There are 9 hidden switches. A switch that is on adds its own fixed numbers to the row, and there is some noise. The rows also spread widely along 12 directions, which tell nothing about the answers.
In the rows, zero is written as 128.
Known rows, each followed by its switches (1 for on, 0 for off):
[107 164  83 110 122  82 127 113 168 121 147  48 120 155 127 108  76 101
 149 143 124 100 169 146 157 138 203 143  90  97 165 124 131 120] => 1 1 0 0 1 1 0 1 1
[ 67 190 149 137 136  64 140 106  90 161 124  82  90 144 108 151 120  99
 144 203  82 161 189 140 160 121 157 129 139 117 150  96  70 110] => 1 1 0 0 1 0 0 1 1
[177 168 110 120  68  96 118 115 172 148 131  71 112 116 144 150 157  36
 108 133 107 142 134 146 146 100 165 135 108 135 160  66 135 146] => 1 1 1 1 1 1 0 0 1
[116 117 117 118 102 110 123  77  86 150 144 106 148 142 136 129 160 120
  75 115 113 124  91  94 115 147 110  85 133 125  86 138 185 152] => 1 0 1 0 0 0 0 0 0
[ 69 153 158 141 118 113 151  91 144 160 129 114 121 148 131 185 166 135
 100 167  95 150 125 129 154  77 102 170 141 131 152 141  73 124] => 1 1 1 0 1 0 0 1 0
[180 159  97 108  89 136  94 117 160 128 130 116 132 106 122 102  97 116
 148 114 131  99 117 126 137 138 164 165 106 152 183 123 103 140] => 1 1 0 0 1 1 0 1 1
[171  99 142 134 136  71 156  87 153 153 143  22  93 112 157 110 148 105
 126 164  97  94 118 135 148 122 112 176 107 154 104 124 126 121] => 1 1 1 1 0 1 0 0 1
[109 101 156 132  99 124  99 105 133 117 131 124 107 155 126  90 116 162
 169 125 159  98 121 122 144 149 156 161 116  98 131 150 151 152] => 1 1 0 1 0 0 0 0 0
[116 124 115 149 217 123 130  97 141 113 123 106 105  87 149  79 128  71
 104 153  85 128 205 135 184 146 142  75 155 105 152 151 155 161] => 1 1 0 0 1 0 0 1 0
[135 183  74 113  66 111 118 102 149 171 139  57 103 159 122 165 127 106
 116 139 106 151 107 142 132  93 145 156 115 138 167 121 114 128] => 1 1 1 1 0 1 1 1 0
[130 174 133 118  36  46 118 141 160 150 128  77 120 125 160 177 203  56
  91 131 137 143 111 152 147 104 144 177 112 115 140  69 112 140] => 1 1 1 1 1 0 1 0 0
[ 74 167 169 127  91 123 129  93 134 137 144 119 126 197  98 165  99 129
 143 164 132 144 152 135 138  90 186 160  88  96 165  80 122 128] => 1 1 1 0 1 0 0 0 1
[113 160 143 133 138 137 115  49 119 115 140 148 133 170 104 116  91 150
 187 129 104 148 159 113 138  63 178 129  94  96 128  55 154 146] => 1 1 1 0 1 1 0 0 0
[169 110 136 122  81 161 107 118 156 141 131 114 126 114 136 116 138  88
  96 134 134 109 107 132 138 153 136 123 132 156 166 143 137 162] => 1 0 0 1 1 1 0 0 1
[137 163 108 118  88  86  76 126 131 129 127 111 118  95 131  92 125 124
 149 119 130 105 115 115 153 161 152 161 132 134 151 149  99 135] => 1 1 1 0 1 1 0 0 0
[177 110  97 128 135 100 125 132 191 133 132  54  99  97 157 109 143  64
  96 120 130 121 136 151 149 140 144 137 118 126 145 142 165 149] => 0 1 1 0 1 0 0 0 0
[161 173  95 126 124  46 122 115 126 121 133  85 129  66 164  93 153  88
 125 136  90  87 135 110 163 155 128 145 146 154 114 120  72 116] => 0 1 1 1 0 1 0 0 0
[141 128 125 139 102 172  90 104 170 129 116 154 114 122 121 122 142  85
 138 112 106 149 146 136 150  98 163  94 136 107 172 116 177 189] => 1 0 0 0 1 1 0 1 1
[108 159 198 152  78 104 108 132 123 149 104 136  84 109 117 143 155  77
 125 183 109 145 150 132 163 149 142 135 165 139 177 116  59 142] => 1 1 0 0 0 1 0 0 1
[107 153 106 114  55 117 139 142 218 137 144  90 132 171 137 167 131 105
 117 135 141 111 119 161 145 100 175 180 110 113 193 135  97 126] => 1 0 0 0 1 1 1 1 0
[ 90 151 117 110 117 113 120 114 131 113 154 113 157 161 124 107  86 139
 129 134 150  92 137 122 143 155 181 132 104 102 144 126 130 126] => 1 0 0 0 1 1 0 0 0
[116 160 156 155 154  76 152 102 141 120 132 105  83 132 134 108 133  76
 173 182  66 143 210 145 160  90 183 131 140 103 134  66 100 123] => 1 0 1 0 1 0 1 0 0
[133 144 100 103 102 189 131  69 139 143 152 127 176 161 125 165 110 160
  94 122 118 114  88 108 120  83 101 153 105 158 160 136 131 133] => 1 1 0 1 0 0 0 0 1
[130 145 141 126 121  83 137 108 102 146 139  67 105 154 117 114  92  90
 122 166 136 132 149 134 129 160 174 109 102 118 130  81 136 121] => 1 1 0 0 0 1 0 0 0
[172 149  80 126 122 118 144  90 141 128 144  98 123 118 139  91 104  96
 124 140  86  98 140 103 135 150 141 119 141 164 144 147  90 113] => 0 1 1 0 0 0 0 0 0
[ 91 171 124 128 157 121 123 105 144 133 127 110 150 122 137 161 140  87
  77 150 104 135 162 136 173 102 133 111 123 101 168 110 140 155] => 1 1 0 0 0 1 0 1 1
[166 125 152 144 208 128 101 105  70 131 122 128  97  71 118  76 116 106
 134 157 103 146 165 125 142 157 132 101 142 134 113 100 148 144] => 0 0 1 0 1 0 0 0 0
[110 120 127 123  58 120  78 144 105 153 117 114  95 141 109 112 134 109
 112 121 160 134 106 130 123 200 159  98 146 107 147 170 167 162] => 1 0 0 0 0 0 0 1 0

New rows, each followed by its switches (1 for on, 0 for off):
[155 134 217 149 146 138  86 112 113 120 108 191 131  67 128 111 157 152
 135 138 134 119 114 112 152 123 108 183 129 139 144  90  98 156] => 1 1 1 0 0 1 0 0 0
[155 123 124 144 160 135 105 115 150 164 115  65  68  98 139 140 165  75
  92 144 108 178 144 171 158  92 119 137 131 120 163 122 176 171] => 1 1 1 1 1 0 1 1 0
[102 194 120 137 141  64 124  99 136 116 132  96 119 123 150 126 143  49
 125 154  89 145 202 135 181 104 181  99 127  88 139  58 129 144] => 1 1 1 1 1 1 0 0 0
[ 98 190  96 122 143 148  83 123 120 129 116 132 127  95 127 137 136  73
  89 140 108 152 176 136 177 131 147  95 148 112 197 131 130 166] => 1 1 0 1 1 0 0 1 1
[139 182 121 129  84 121  97 157 119 156 114 119 100 115 119 171 156  82
 106 147 130 173 132 163 134 117 143 136 143 125 172  81 113 144] => 0 0 0 1 0 0 1 1 0
[166 186 125 120  54  63 123  97 124 148 133  96 115 129 117 130 133  99
 171 136  96 130 124 121 115 106 172 168 100 146 129  49  88 119] => 1 1 1 0 1 0 0 1 1
[115 141 160 138 159  79 132 138 139 158 126  56 107 100 138 169 157 134
 114 175 132 124 128 162 164 103  99 206 110 127 139 103  92 120] => 0 1 0 1 0 1 0 1 1
[ 92 121 188 156 133 141 134  82 112 151 116 142 109 112 130 131 166 107
  89 177  77 129 140 102 165 141  92 116 174 148 148 175  89 149] => 1 1 1 0 0 0 0 0 1
[ 54 158 152 154 131  74 120 112 115 148 118  97  71 133 110 133 141 119
 165 189  72 141 178 133 173 127 154 128 171 103 138 153  79 124] => 0 0 1 0 0 1 0 1 1
[ 85 148  69 121  89 114 100  64 174 134 135  99 125 137 148 124 167 121
 145  98  72 121 133 110 174  74 137 124 144 104 139 178 153 169] => 1 1 1 1 1 1 0 1 1
[ 92 126 136 129 163 173 109 103 157 137 131 122 132 126 131 167 138 155
 108 137 130 145 128 144 166  75 102 168 118 114 170 147 144 155] => 0 1 0 1 1 0 0 0 1
[170 137 123 121 135 105 189  99 177 145 160  55 136 141 147 139 112 103
 102 165 100  95 123 138 126 106 134 176  98 170 138  99  82  87] => 1 0 1 0 1 1 0 0 0
[168 133  91 106  92 130 134  55 169 118 158 107 152 160 129 100 100 147
 170  99 100  91 112 102 120  82 163 168  80 137 123 107 144 130] => 1 1 1 0 1 0 0 0 1
[137 180  77 118 143 103 109 120 151 113 141  96 119 127 122 103  71 114
 168 133 124 124 168 138 151 126 191 140 107 110 165 101 112 121] => 0 1 0 0 1 1 0 0 0
[162 125 132 127 125 105 165  97 168 127 148  70 104 142 130  87  79 110
 170 169 105  85 159 133 140 138 171 170 102 152 153 117  79 104] => 1 1 0 0 1 0 0 0 1
[ 58 141 137 130 138 121  94 111  95 138 132 106 105 160 112 137 120 132
 124 153 141 153 152 140 152 132 157 105 131  72 138 124 174 151] => 1 0 0 1 0 1 0 0 0
[ 95  90 200 160 171 159  97 142 162  99 110 177 106 106 127 110 144 153
 157 140 155 119 160 151 173 125 142 163 144  76 157 144 149 167] => 0 0 0 0 0 0 0 0 0
[ 76 158 170 145 148 105  78 116 103 121 114 150 108 107 123 105 134 122
 145 158 125 151 166 131 182 135 155 130 144  90 153 116 120 160] => 1 1 0 0 1 1 1 0 0
[154 135 152 132 163 138 136 113 102 169 130 101 127  90 134 163 163  96
  52 159 108 161 112 140 127 112  83 132 131 160 132  97 128 132] => 1 0 1 0 1 0 0 0 0
[119  98 125 137 142 149 120  78 163 148 135  91  88 131 126 102 127 136
 156 144  77 122 136 125 158 103 127 139 145 135 143 191 138 146] => 1 0 1 0 1 1 0 0 1
[124  91 155 152 132 156 162  88 229 108 138 118 106 161 153 126 135 105
 154 141 110 113 165 152 166  62 156 165 120 109 169 127 133 149] => 1 1 0 1 1 0 0 0 0
[109 130 174 146  85  56 132 127 159 151 121  69  84 139 143 147 167  97
 146 158 138 136 136 162 156 111 153 174 115 100 133  90 117 141] => 1 1 0 1 1 1 0 1 0
[118 148 191 146  75  86 116 127  81 160 128 109  80 156  96 133 124 108
 140 194 129 150 129 138 125 165 168 140 136 131 135  94  85 123] => 0 0 1 0 0 1 1 0 0
[172 157  88 118  78 168  92 125 160 126 127 149 131 111 120 115 106 128
 125 108 129 111  99 112 130 148 138 157 140 162 192 172  90 133] => 0 1 1 0 0 0 0 0 0
[130 167  65 129 150  99  61 143 177 101 102 112  94  66 141  72 130 109
 178  97 111 116 179 140 191 135 174 135 151  81 172 157 140 161] => 1 1 0 0 0 1 0 1 0
[180 139  91 109 107 150 121  94 131 165 146  60  92 151 101 118  74 140
 171 149 108 135 113 144 111 107 148 159 104 168 156 117 117 113] => 1 0 0 1 1 1 0 0 1
[110 131 163 146 110 161 116  95 134 113 125 167 128 137 138 112 143  57
  71 146 119 123 164 112 162 163 158  64 158 113 173 136 148 180] => 1 1 1 1 0 0 0 0 0
[154 162 187 133  94 164 116 144 158 143 123 162 123 111 106 161 120 128
 148 169 131 131 121 147 136 100 139 203 124 164 202  84  42 123] => 1 0 0 0 1 1 0 0 1
[156 159 127 144 128  89 147 114 138 146 118 114 107  99 148 146 185  78
 126 148  63 156 153 142 142  70 121 128 151 134 124  63 100 133] => 1 0 0 0 0 0 1 1 0
[142 104 148 147  99 143  77 111 114 160 103 134  89 106 125 136 175 107
 107 119 127 179  97 127 137 126 105  99 154 122 135 135 179 185] => 0 1 0 0 0 1 0 0 0
[105 162 127 110 101 187  63 138 148 149 134 133 139 148  95 187 115 157
 102 119 165 152  93 147 134  96 144 174 101 105 195 132 160 158] => 0 0 1 0 0 1 1 0 1
[160 116 127 154 176 131 148  88 188 129 125 111  90  98 138  92 117 142
 187 158  75 111 155 137 166  86 120 182 143 155 154 155  64 119] => 0 1 0 0 1 1 0 1 0
[132 119 130 127 157 101 131 119 154 106 140  86 133 120 155 107 130 105
 123 132 139  97 153 144 156 130 158 131 107  91 122  98 170 142] => 1 0 0 1 0 1 0 0 0
[137 136 127 136 116 130 117 129 168 141 122 114 132  95 154 162 184  40
  65 131 104 151 142 148 160 110 130  90 145 125 159 107 155 172] => 0 0 0 0 1 1 0 0 1
